There are 4 nested groupings, the coarsest first. Each group lies inside one group of the grouping before and may be the whole of it. The rows also spread widely along 12 directions, which tell nothing about the answers.
(in the rows, 128 means zero)
Known rows, each followed by its group in each grouping:
[107 144 111 113 109  63 120  97 136  73 191 106 130 131 135 157  96 108
 123 165 171 105 143  99 129 144 135 149 148  71 133 144 146 167 117  98
  89 137 151 122 156] | fezil q_451 kud q_818
[148 149 100 118 128  98 130 157 155 101 208 168  80 125 173  51 168 109
  98 151  69 133 116  93 144 106 105 120 129 106 155 112  76 142 113 122
 189 122 183 156 189] | fezil q_296 Sifev q_335
[122 115 157 138 129 115  96 161 134 121 141 147  90 111 123  36 133 163
 133 115 116  98  91 103 151  84 131 136 115 114  89 119  96 169 134 131
 138 143 142 133 147] | kivi q_884 nugos q_264
[139 146 124 130 140  98 140 122 132  95 202 121 133 116 128 146 131 119
 129 165 154 118 147  80  99 118 144 147 138  69 140 102 119 177 120 100
 126 147 154 150 138] | fezil q_296 gera q_629
[ 87 101 134 122 118  94 119 116 135 109 143  93 101 117 123 103 107 130
 148 126 168  80 135 132 146 109 135 169 124 113 100 174 123 158 149 116
 111 138 137 123 151] | fezil q_235 Rurob q_229
[ 84 117 164 130 149 120 108 134 150 121 140  97  86 129 125 102 102 116
 141 159 120 134 124  94 123  97 117 130  96 111 116 148 137 174 156 116
 143 154 116 156 113] | kivi q_192 Gope q_755
[131 155 152 125 122 110 163 119 146 132 122  92 122 131 131 126 119 123
 152 174 130 139 135 122 140 137 138 135 144 119 129 162 118 144 122 134
 140 105 153 144 136] | fezil q_451 kud q_274
[128 116 129 152 131 136  99 145 138 141 154 157 160 122  81 131 144 145
 189 104 152  99 126 121 117 124 141 131 138  98  83 122 104 110 180 129
  71 122 113 144 128] | fezil q_296 femeb q_821
[ 91 141 151 113 109 101 130 130 135 113 111 105 110 134 152  98 103 145
 106 148 115 125  94 126 180 133 143 142 112 146 117 157 145 144 117 122
 122 110 120 112 139] | kivi q_884 Nar q_600
[144 129 166 116 151 138  95 190 151 155 103 153 130 105 129 102 135 161
 100  93  89 119  82  86 157 106 185 109 109 138 107 106  79 130 108 145
 149 129  85 134 132] | fezil q_451 Tuv q_325
[ 62 131 130  82 155  76 112 153 164 121 149 134  89 134 129 154 104  94
 117 111 103 113 114 105 188 135 140 117 102  96  99 158 120  73 114 119
 142 128 145 183 147] | kivi q_141 Pil q_379
[102 152 140 119 131 111 170 118 168 146 159 107 113 135 138 128 121  89
 161 191 122 131 179 121 131 127 122 131 108 132 163 182 100 106 158 114
 121 114 158 155 108] | fezil q_451 satof q_295
[115 150 132 121 160 116 118 138 186 100 138 105  99 146 149 115 111 131
 135 154  90 158  81 103 155 128 138  97 152 102  93 149 101 164 101 150
 169 120 138 143 154] | fezil q_173 zag q_309
[162 153 176 138 106  97 103 146 115 151 131 159  94 122  76  78 127 135
 186 147 131 121 149 100 119 108 114 139 133  74 139 111 101 142 161 140
 128 124 169 167 156] | kivi q_141 fev q_250
[104 147 132 130 121 116 135 136 152 132 170 132  97 133 150  73 142 118
 133 177  98 140 126 113 152 116 109 116  93 153 157 158 115 125 147 109
 131 111 153 136 126] | fezil q_451 Tuv q_925
[120 138 135 136 120 101 128 140 119 123 146 131 131 130 102 102 137 158
 161 131 158 106 105 124 157 123 147 142 135 101  97 130 124 134 136 122
  99 108 149 131 144] | fezil q_296 gera q_517
[120 135 159 102 161 116 182 118 157 126 103  80 158 114 126 180  94 140
 140 140 162 100 128 128 148 148 203 147 155  91  67 162  92 138  90 134
 120 113 148 139 110] | kivi q_884 Tapaf q_688
[111 134 155 102 132 104 104 131 180 132 137 128 102 128 138 128  80  84
 133 161 107 123 180  88 102 120 127 138 109  95 171 155  93 144 163 128
 135 150 119 147 130] | kivi q_192 Madun q_898
[172 152 154 128 109 113 180 106 108 116 125 105 174 104 140 151 124 147
 114 163 160 109 139 113 115 147 171 174 156 108 126 115 123 175  97 118
 118 114 149 123 128] | kivi q_884 nugos q_567
[131 120 145 182 161 186 173 106 147 127 106  51 164 134 115 148 157 160
 197 158 145 154  85 146 115 136 149 124 169 133  29 158 134 182 143 155
 132  99 112 143 101] | fezil q_296 femeb q_726
[ 82 147 146  86 132  78 112 137 144 122 109 101 125 136 130 202  83  98
  93 126 113 139 126  95 164 156 157 133 104 126 151 146 166 109 115 117
 118 128  84 144 136] | fezil q_235 Rurob q_321
[120 157 172 129 136 121 163 147 157 178 124 122  95 135 103  82 133 122
 192 176 114 136 159 124 147 108 127 116 106 129 145 172  78 101 160 140
 135 105 171 166 107] | fezil q_451 satof q_11
[151 110 105 131 121 132 156 115 133 130 134 142 158 109 153 162 162  96
 123 105 101 121 137 134 122 149 121 163 164 117  97 125 121 102 146 134
 155 107 135 180 174] | kivi q_884 Tapaf q_131
[142 156 145 158 123 159 122 132 143 145 129 142 145 142 133 133 153 117
 154 171  74 184 120 102 104 145  98 102 120 146 144 112 151 128 169 132
 129 100 104 160 117] | kivi q_192 Gope q_156
[129 126 148 111 168 116 175 123 133 124 124  73 154 103 122 197 119 127
 118 127 164 109 122 109 133 134 199 152 148  93  74 141 115 155  84 123
 146 135 135 164 124] | fezil q_451 Tuv q_925
[ 94 137 161 106 155  91 109 192 104 108 202 153  70 107 144  32 134 165
  64 143 122  99  78  65 172  67 152 121  53 121 135  92 115 164  88  64
 148 157 164 134 108] | kivi q_192 Madun q_898
[ 95 127 159 137 131 120 119 133 105 119 145 111 123 120 133 129 127 132
 101 147 117 140 105  88 132 114 126 140  88 144 133 109 179 154 143  90
 116 140  99 148 108] | kivi q_884 Tapaf q_131
[135 153 123 133 148 127 144 136 151 132 178 141 151 126 111 161 147 123
 164 148 131 126 141 106 116 139 145 114 135 100 121 124 102 114 139 118
 106 115 151 157 115] | fezil q_235 Rurob q_229
[126 104  71 137 143 155 104 120 171 106 177 149 191 119 163 220 163  92
 106  96  93 130 123 105 100 164 133 124 149 131 101 117 137 105 157 121
 111 126  64 153 142] | fezil q_235 Rurob q_229
[ 98 138 173 134 172 140 148 139 150 132 131  89 115 126 123 128 118 143
 141 164 113 148 101  96 138 110 152 111 105 124  93 138 127 158 124 119
 137 132 126 157  85] | kivi q_884 Tapaf q_131
[ 72 142 144 116 165 103  99 155 150 140 175 138 127 133  83 176 108 113
 154 131 140 121 129  79 140 126 158  96  85  97 116 135 129  95 149  98
  73 144 115 165  89] | fezil q_451 Tuv q_925
[108 110 141 137 108 132 137  99 131 131 107  85 163 117 132 151 118 132
 140 141 164 108 133 137 130 141 154 164 128 150 110 171 146 147 155 119
  85 115  92 111 118] | fezil q_451 Tuv q_925
[140 165 152 130 122 135 144 121 164 135 139 135 150 133 142 129 118 127
 144 189 105 146 148 101 113 147 137 115 122 132 162 136 106 134 145 124
  98 105 129 122 101] | kivi q_884 Tapaf q_688
[110 125 145  83 106  97 132 109 174 148  69  97 145 124 150 198  76  72
 117 129 115 117 180 129 140 165 159 168 132 134 162 187 115  98 149 147
 122 115  81 136 156] | fezil q_451 Tuv q_325
[140 163 153 159 102 107 145 111  91 136 132 101 118 138 103 141 148 100
 162 169 123 175 138 105 110 135  87 141 136 121 154 116 189 142 164 123
 142 113 138 185 154] | fezil q_451 satof q_295
[100 137 137  94 116  88 167  94 138 100 130  82 141 122 162 171  95 115
 101 172 158 105 141 130 159 159 165 168 127 120 125 173 140 143 100  99
 110 110 143 119 123] | kivi q_141 fev q_250
[ 85  72 135 159 148 134  61 128 155  99 135  87  98 122 122 118 121 121
 143  98 123 126  93  94 109  88 115 142 133 102  64 135 154 200 180 140
 148 174  58 153 157] | fezil q_296 gera q_629
[ 95 121 140 117 108  79 143 100 111  88 152  71 110 113 149 108 101 133
 100 162 179  93 125 116 150 117 149 177 117 124 127 162 151 193 109  90
 116 138 144 105 143] | fezil q_451 Tuv q_925
[ 98 151 137 114 117 101 168 127 130 124 137  98 109 138 149 120 127 111
 125 170 112 142 128 130 167 139 122 146 108 151 151 160 145 118 128 110
 141 101 147 144 138] | fezil q_296 femeb q_821
[117 127 155 112 155 116 158 141 141 121 117  87 138 114 121 134 110 161
 135 129 161  96 103 125 162 123 195 147 137 107  72 152  96 154  94 128
 126 122 134 124 122] | fezil q_296 femeb q_821

New rows. What belongs after each?
[124 128 145 123 136 123 135 155 136 131 118 112  97 118 147  89 146 138
 114 122  93 133  93 118 165 112 136 135 119 151 113 140 117 142 117 136
 180 116 130 147 156] | fezil q_235 Rurob q_229
[134 113 144 118 152 125 155 148 116 141 121 126 145 103 118 135 141 143
 134  99 151  92 110 129 148 121 171 156 139  97  60 126 103 122 112 125
 143 120 147 167 136] | kivi q_192 Gope q_755
[106 135 105 126 123 102 124 117 139  90 192 135 124 129 158 140 134 103
  98 147 106 132 119  97 126 136 111 136 127 108 125 118 151 141 132  99
 130 135 136 157 151] | kivi q_884 Nar q_600
[139 148 140 116 131  96 119 154 138 129 129 138 114 131 108 129 126 120
 148 115 111 131 118 107 150 132 136 131 146  89 113 121 110 120 127 146
 150 119 140 167 175] | fezil q_296 femeb q_821
[129 123 118 171 131 153 111 121 150 115 140 111 124 139 127 122 162 126
 172 135  96 162  95 123 116 132  93 114 155 129  82 135 149 155 168 151
 147 113 113 158 155] | fezil q_235 Rurob q_229
[110 140 145 127 117 123 132 143 146 148 161 154 110 126 136  82 134 120
 136 160 100 121 148 111 131 110 115 132  89 143 158 141 103 112 167 109
 114 124 140 145 114] | kivi q_884 Nar q_600
[110 109 128 106 126 100 120 147 161 135 121 128  98 119 149 104 124 103
 120 101 103 102 127 126 169 116 133 147 131 124 107 166  91 105 139 144
 162 124 126 155 178] | fezil q_451 satof q_295
[102 121  99 133 139 116 123 148 126 124 210 161 130 119 140 138 171 101
 113 122 110 121 129  96 129 117 114 134  97 124 135 105 137  96 160  85
 125 135 128 177 133] | fezil q_296 gera q_629
[127 137 119 139  92 109 107 116 131 103 154 136 149 127 139 105 130 149
 128 148 147 111 111 120 145 144 136 137 134 131 125 140 136 151 137 114
  77 106 122  91 146] | fezil q_451 Tuv q_925
[146 120 146 127 139 111 111 156 108 110 130 119 123 103 141 119 146 145
  74  99 114 125  76  80 143 107 159 141 135 115  99  89 139 175  92 125
 175 145 100 152 164] | fezil q_451 satof q_11
[ 71 112 132 102 145  94 118  97 177  89 139  70  90 133 173 188  78  47
  89 152  84 155 149  85 114 138 106 145 123 108 140 161 164 162 144 121
 175 161  94 180 156] | kivi q_884 Tapaf q_688
[100 119 129 136 169 173 154 125 214 148 157 124 147 126 159 154 135  93
 152 169  79 141 160 112 100 128 133 108 105 148 121 169  81 112 174 127
 119 130 110 159  68] | kivi q_884 nugos q_264
[155 122  99 153 122 140 178 114 117 134 181 137 164 109 140 138 193 111
 148 140 136 117 142 137 109 134 120 153 154 125 107 130 117 111 149 109
 132 104 165 171 141] | fezil q_451 kud q_818
[121 139 128 124 166 156 117 152 191 143 137 149 142 136 145 160 136 102
 139 137  63 161 118  97 124 143 130  88 125 119 110 130 102 103 147 144
 147 117  99 173 115] | kivi q_192 Gope q_755
[107 125 128 144 103 143 163 121 112 150 139 136 157 123 139 113 161 136
 140 143 128 116 124 153 147 137 123 154 106 172 114 149 145  90 167 101
  90  91 131 137 109] | kivi q_884 Nar q_600
[129  88  70 163 151 173 146  86 192  82 195 115 188 117 168 127 159 152
 164 143 164  86 108 153 102 132 151 137 187 109  29 171  70 170 143 124
  91 113 137 100 123] | fezil q_173 zag q_309
[ 69  98 124 116 141 104 117 129 147 101 146  94 119 122 151 127 117 130
  99 117 141  97  95 117 170 119 152 143 112 133  83 165 139 144 121 106
 118 137 101 125 130] | fezil q_451 satof q_11
[131 155 151 107 129 109 127 158 136 146 118 134 123 124 128 143 127 120
 115 128  93 140 125  98 151 134 150 126 110 136 156 122 122 108 122 131
 144 116 114 153 142] | fezil q_235 Rurob q_229
[125 177 173 115  90  65 148 131  73 131 138 114 125 131  92 125 106 138
 137 173 175 119 147 103 148 135 145 163 103 113 183 117 160 139 125  91
  83 112 154 128 131] | fezil q_296 femeb q_726
[136 158 136 119 131  99 188 144  94 123 147 113 132 123 131 120 158 147
 121 143 140 123  96 129 176 137 155 146 133 125 103 121 130 124  85 110
 148  91 180 153 148] | fezil q_296 femeb q_726
[ 78 133 132 124 139  95 126 148 122 118 155 118 113 138 102 124 128 141
 150 122 146 115  90 123 182 127 139 127 111 112  82 143 146 108 130 107
 103 114 145 150 134] | fezil q_296 femeb q_821
[137 159 171 123  99  65 136 118  95 111 109  82  90 128 103 102  98 142
 142 159 161 126 125 113 147 122 134 165 144  91 138 133 153 190 107 132
 145 123 165 133 176] | fezil q_235 Rurob q_321
[123 134 145 137 101  99 141 137  90 139 116 119 118 129 103 102 145 139
 159 120 146 116 112 141 164 130 122 162 132 128 105 136 148 118 148 127
 125  99 147 152 167] | fezil q_296 femeb q_726
[ 54 131 135 126 145  96 141 133 128 120 113  78 103 152 111 140 127 133
 155 119 135 138  65 144 211 142 131 117 127 125  41 177 175 100 120 129
 129  97 141 166 139] | fezil q_451 satof q_11
[147 167 149 123 114  96 123 146 115 138 137 163 128 132 100 132 138 133
 152 140 118 136 120 107 151 148 132 123 135  92 124 106 128 102 127 128
 117  99 160 167 150] | kivi q_141 fev q_250
[ 88 152 147 124 101  77  96 124 123  94  96  91 124 156 104 129  86 158
 152 133 156 131  72 128 192 161 143 130 142 112  86 155 176 151 120 140
  80  95 107  98 161] | fezil q_296 femeb q_726
[124 187 144 129 124  92 129 138 144 110 179 135 111 150 107  98 116 140
 166 193 129 145 126  97 144 133 125 104 121  94 155 127 118 145 127 115
  99 109 173 127 128] | fezil q_296 femeb q_821
[167 107 140 136 121 130 107 143 125 137 121 140 162  95 120 133 143 140
 124  92 140  95 123 104 111 116 165 156 154 107 102 109 100 151 135 138
 125 137  94 139 156] | fezil q_451 kud q_818
[110 107 137 122 139 104 142 124 138 127 129  95 109 113 130 139 127 100
 132 118 133 112 137 117 136 114 135 159 137 105  99 154 122 138 137 131
 163 139 131 176 157] | fezil q_451 satof q_11
[110 117 105 124 137 124 149 130 156 126 154 122 131 123 160 142 154  98
 121 123 104 122 123 129 152 133 127 136 133 137 101 158 115  98 139 124
 149 112 130 164 150] | fezil q_451 satof q_295
[125 103 157 127 121 121 127 130 116 128 116 113 121 100 144 107 125 131
 100 120 123 107 123 109 130 105 140 171 117 136 120 124 133 161 140 116
 144 140 106 143 143] | kivi q_884 Tapaf q_131
[168 107  85 140 104 126 130 115 145 114 159 160 166 105 151 119 169 126
 139  99 137  86 129 145 125 144 135 160 183 104  80 132  82 123 141 141
 125 101 148 133 193] | fezil q_451 Tuv q_325
[117 118 134 129 136 122 142 112 151 108 131 102 127 121 148 129 120 125
 130 140 121 121 116 121 136 130 136 146 147 110  87 148 122 156 129 132
 142 122 134 144 145] | kivi q_884 Tapaf q_131
[114 130 140 120 116  76 119 126 124 110 147 111 115 123 102 118 105 135
 156 127 176  92 123 118 149 124 144 152 149  75  93 147 124 149 124 121
 106 128 157 137 161] | fezil q_451 kud q_274
[121 151 107 120 131  87 146 134 125  79 187 136 111 130 150  95 155 148
 110 143 126 118  70 119 185 140 132 121 144  94  73 122 128 134  74 110
 149  98 200 146 167] | kivi q_141 Pil q_379
[148 155 154 119 147 121 164 125 167 136 150 117 100 122 140 124 128  97
 149 190  98 147 164  99 110 121 128 128 133  96 147 143  83 150 130 133
 175 126 174 179 127] | kivi q_141 fev q_250
[160 157 160 128 104 139 191 127 116 158 114 129 153 111 160 105 151 136
 114 179 104 137 146 127 135 136 140 157 113 171 173 130 114 121 128 113
 134  88 146 132 113] | kivi q_884 Tapaf q_131
[114 108 135 157 123 160 126 115 135 139 131 120 157 123 129 136 146 125
 160 142 132 125 130 129 104 131 118 142 122 142  98 143 144 133 182 116
 100 114  99 145 110] | kivi q_192 Gope q_156
[124 133 152 119 147 158 147 173 144 191 100 141 132 118 145 144 167 105
 111 117  51 159 126 113 146 124 137 120  83 194 156 132 118  65 152 131
 169 108  88 182 110] | fezil q_235 Rurob q_321
[ 44 131 148 108 163 137 135 148 183 146 114 104 111 151 140 131 106 120
 148 153  95 143 102 131 186 136 140  96  80 156  91 193 127  87 146 122
 115 105 111 146  80] | kivi q_192 Gope q_755
[ 89 108  99 110 121  90 114 124 147 102 181 150 124 120 135 120 131 119
 133 111 149  75 126 132 164 136 131 146 128  96  82 157 111  96 137 106
  96 118 160 143 155] | kivi q_141 Pil q_379
[ 79 154 152  95 160  77 129 141 166 120 145  92  74 143 131 157  93  79
 119 158  93 157 134  77 154 124 130 109 105  98 146 153 135 129 117 123
 169 145 133 187 136] | fezil q_451 satof q_11
[134 149 115 127 126 100 146 104 133  79 145  94 164 135 133 177 118 136
 133 147 156 128 103 120 140 167 156 144 176  85  87 131 147 165  98 126
 111 108 135 124 158] | fezil q_296 femeb q_821
[139 162 141 129 105  86 118 141 121 115 138 137 119 134 115  92 127 150
 144 139 138 123 101 113 166 133 135 127 143 102 117 126 125 137 117 132
 114 103 153 125 166] | fezil q_451 satof q_295
[131 112 152 119 123 116 161 126  75 127 122  97 146  95 151 160 141 112
  71 125 140 117 128 108 119 124 148 191 112 137 131 109 175 149 119  88
 162 137 115 167 136] | kivi q_192 Madun q_898
[125 147 127 117  97  93 142 109 130 127 102 115 160 136 124 169 118 119
 145 129 146 120 130 142 163 174 145 151 158 115 114 158 143  99 132 138
  96  86 126 132 160] | fezil q_451 satof q_11
[ 98 140 129  91 127  73  98 158 150 123 154 158 116 125 120 125 107 125
 116 109 130  93 119 103 178 133 160 124 110  99 121 138  98  95 117 116
  99 122 140 134 154] | fezil q_451 Tuv q_325
[135 168 174 117 129 121 169 149 105 166 134 138 143 120 117 138 135 127
 130 175 126 136 152 100 127 129 151 136  85 138 173 112 129 106 130  93
 115 108 146 162  89] | kivi q_192 Gope q_156
[ 88 128 145 116 123  67 119 127 112 114 119  86  90 133 101 146 103 107
 148 114 149 124 119 116 160 124 125 165 135  80 100 143 168 139 139 130
 147 134 136 176 181] | fezil q_296 gera q_629
[114 152 158 128 134 104 144 120 159 117 128  83 109 136 122 109 100 136
 160 175 145 128 124 115 147 123 149 126 138 104 112 168 111 168 120 137
 125 120 148 125 128] | fezil q_451 satof q_295
[164 130 146 112 165 136 169 122 157 134 106  87 174 100 142 221 124 106
 110 126 124 131 140  99 100 147 196 148 167  96  97 124  97 153  93 146
 171 132 106 170 137] | fezil q_451 Tuv q_325
[119 155 143 105 139  99 151 144 162 126 118 117 140 130 120 112 108 170
 155 135 161  91  99 139 197 141 195 120 148 102  70 172  72 116  87 143
  98  90 162 104 130] | fezil q_451 satof q_295
[119 131 146 135 121 113 158 104 112 106 129  70 156 119 129 145 119 153
 130 158 181 111 109 124 139 135 168 156 144 120  95 150 151 180 106 109
  99 118 128 112 118] | fezil q_451 kud q_818
[ 92 113 146 125 141 110  93 156 126 143 137 133 121 119 100 141 129 125
 134  94 131 111 108 101 149 114 147 129 103 116  94 126 136 109 151 117
 110 139 103 164 135] | fezil q_451 Tuv q_325
[ 77 146 133 110 106  73 107 103 154  88 140 106 123 148 126 146  72 124
 139 153 150 115 124 118 156 156 135 139 135  90 110 163 153 144 133 120
  75 121 126 111 145] | kivi q_884 Nar q_600
[115 151 153 115  99  92 100 139 132 135 119 132 112 135 121 120 106 119
 128 144 113 133 137 104 146 133 124 137 104 136 176 136 144 125 150 123
 109 118 108 126 146] | fezil q_235 Rurob q_321
[ 89 134 186 112 150 108 123 154 131 151 106  90 111 125  92 149  92 125
 143 137 137 129 132  92 142 109 162 139  88 121 135 142 137 135 142 117
 118 147  95 157 102] | fezil q_296 femeb q_821
[136 135 125 119 167 116 163 147 158 116 172 118 109 117 140 120 145 118
 131 139 110 123 120 106 137 112 147 131 143  93  96 130  80 146 103 130
 185 131 170 175 152] | fezil q_296 femeb q_821
[137 140  97 126 107 101 160  96 136  90 150 107 163 128 157 161 136 123
 127 146 151 116 126 138 141 165 142 164 173 101 107 143 135 145 116 125
 121  97 146 123 171] | fezil q_296 gera q_629
[102 131 192 106 147 115 110 176 145 172 102 119  90 115 100 105 101 134
 137 127 113 116 140  91 147  90 162 131  72 141 156 145  97 125 147 127
 133 147 101 148 105] | fezil q_235 Rurob q_229
[117 144 145 136 110  95 114 130 116 119 160 142 112 133  98  78 118 148
 174 156 162 105 125 118 141 120 116 138 124  85 110 132 127 147 149 112
  89 115 170 131 138] | kivi q_192 Gope q_755
[187 131 107 175 122 171 149 121 140 133 132 139 179 126 128 137 190 132
 178 127 105 150 111 141 101 151 116 133 188 121  79 114 112 129 160 160
 144  87 127 160 164] | fezil q_296 femeb q_821
[139 144 131 134 167 155 131 142 191 109 154 117 151 121 156 117 136 164
 122 158 109 134  81  97 137 128 182  88 139 126  85 139  75 175  93 138
 129 119 117 104 103] | fezil q_451 Tuv q_925
[136 137 125 135 113 112 104 127 117 107 155 152 169 120 118 155 130 144
 120 114 141 112 107 101 121 147 149 140 146  95  99  95 146 138 132 115
  85 125 109 132 145] | kivi q_884 Nar q_600
[138 176 189 134 137 124 130 133 124 142  83 104 158 137  89 180  99 151
 155 157 125 167 105  90 129 155 163 112 136 103 117 106 159 146 120 141
  99 108 102 147 104] | kivi q_884 Tapaf q_131
[115 127 114 121 107  90 150 103 137  94 145  95 120 131 145 118 117 119
 141 148 151 107 131 143 151 140 126 168 155 106 107 166 128 151 128 125
 130 110 158 127 175] | fezil q_296 femeb q_821
[101 149 173 133 107 134 159 118 133 164 111 101 160 129 118 123 115 148
 158 188 163 116 158 131 140 134 161 142  85 175 166 178 126 117 163 101
  48 100 106  96  58] | fezil q_451 satof q_11
[127 126 171 149 155 150 134 157 136 142 165 134 111 110 114  45 144 173
 159 165 141 104 116 100 118  74 149 120  94 120 102 124  81 175 140 106
 120 137 155 132  85] | kivi q_192 Gope q_156
[107 116 166 144 135 137 111 137 137 119 152  96 111 116 136  84 120 143
 120 167 132 122 126  85 109  85 140 140  86 150 149 133 125 201 154 102
 116 155  86 111  97] | fezil q_296 femeb q_726
[135 139 152 123 138 113 153 136 133 134 113  98 115 119 128 127 134 127
 134 136 119 136 112 116 148 127 150 137 141 114 101 139 116 144 110 140
 169 114 147 164 155] | fezil q_451 Tuv q_325
[137 155 154 166 124 131 136 135  99 156 157 138 150 129  60 133 157 151
 210 151 164 129 138 117 107 126 127 125 123 110 119 113 141 118 174 112
  71 109 152 158 102] | fezil q_235 Rurob q_229
[174 141 152 130 128 124 134 142 166 134 149 137 109 108 127  58 129 151
 161 160 130  99 155 109 110  96 150 139 143 101 143 140  39 179 132 147
 143 129 165 117 143] | fezil q_235 Rurob q_229
[ 39 105 147  99 135  92 116 141 185 122 137  92  59 134 152  55  85 126
 132 154 125  91 128 126 188  88 138 144  76 144 129 213  94 143 153 116
 124 138 126 109 124] | fezil q_296 gera q_517
[126 112 127 117 155 128 100 166 183 133 141 148 105 115 132 101 136 128
 139  94  92 106 112 109 147 106 146 117 135 110  90 142  63 125 137 154
 159 134 122 151 159] | fezil q_235 Rurob q_229
[156 141 113 115 136  94 121 139 143  99 133 149 144 122 122 151 130 142
 130  83 123 109  83 118 157 155 160 134 197  52  40 106 103 129  87 160
 150 111 156 162 200] | kivi q_884 Nar q_600
[133 146 180 135 104  88 109 155  71 152  98 121  92 123  93 112 138 120
 121 116 110 154 110  90 146 111 110 148 109 126 152  96 184 133 144 126
 162 130 112 187 169] | fezil q_451 satof q_11
[152 168 145 139  95 104 119 123 113 110 127 130 127 141 131 110 128 131
 137 166 114 158 111 109 128 152 105 134 147 104 141 111 161 158 133 131
 135  98 146 137 166] | kivi q_192 Madun q_898
[127 134 177 113 128 139 146 141 160 169 100 125 127 116 135 100 109 128
 146 166 118 113 166 119 124 113 154 143  95 146 156 162  78 129 154 128
 122 118 120 131  97] | kivi q_192 Gope q_156
[138 174 139 104 155  98 164 152 153 136 156 133 117 128 127 136 135 122
 136 154 110 136 123 103 159 136 160 107 132  94 120 130  84 110  89 130
 156 105 187 170 140] | fezil q_451 Tuv q_325
[102 141 154 115 129 106 138 116 159 119 139 101 111 133 135 110  92 120
 150 182 142 118 151 117 128 127 135 142 118 103 134 170 110 154 142 117
 116 124 152 125 116] | kivi q_192 Madun q_898
[101 144 146 139 127 118 147 100 128 112 139  92 154 137 110 160 116 150
 168 174 173 123 112 131 145 154 152 132 135 108  80 157 155 144 131 107
  70 101 143 126  95] | kivi q_141 fev q_250
[111 149 161 136  83 114  99 153 130 139 124 158  92 136 131   8 136 171
 145 161 107 121  96 129 183 113 109 121  86 167 146 152 117 121 152 123
  99  90 144  95 131] | kivi q_141 Pil q_379
[145 157 168 108 142 112 163 129 161 138 133 120 125 115 133 129 100 120
 137 176 122 121 167  96 117 123 160 140 129  96 153 137  75 150 119 129
 136 127 157 146 116] | kivi q_884 Tapaf q_131
[111 154 144 102 104  59 107 117 124  88 135 118 122 136 118 126  73 140
 130 150 170 101 120 109 160 148 147 150 140  68 118 137 144 164 106 116
  90 120 149 109 160] | kivi q_192 Gope q_755
[101 122 142 137 125 126 127 119 143 145 119 105 145 130 115 167 123 103
 159 132 134 128 144 121 126 136 132 138 124 131 116 160 143 108 174 127
 100 122  92 155 120] | fezil q_451 satof q_295
[127 146 149  99 107  77 118 126 128 118 113 124 110 128 133 148 103 106
 113 137 114 130 130 107 155 148 134 150 136  99 136 133 142 130 120 130
 146 118 134 157 170] | kivi q_141 fev q_250
[ 85 118 154 142 145 134 137 145 130 121 127  82 103 129 136  79 139 161
 135 144 126 130  73 125 171 103 140 129 102 160  82 156 139 162 130 119
 137 117 117 126 115] | fezil q_296 femeb q_726
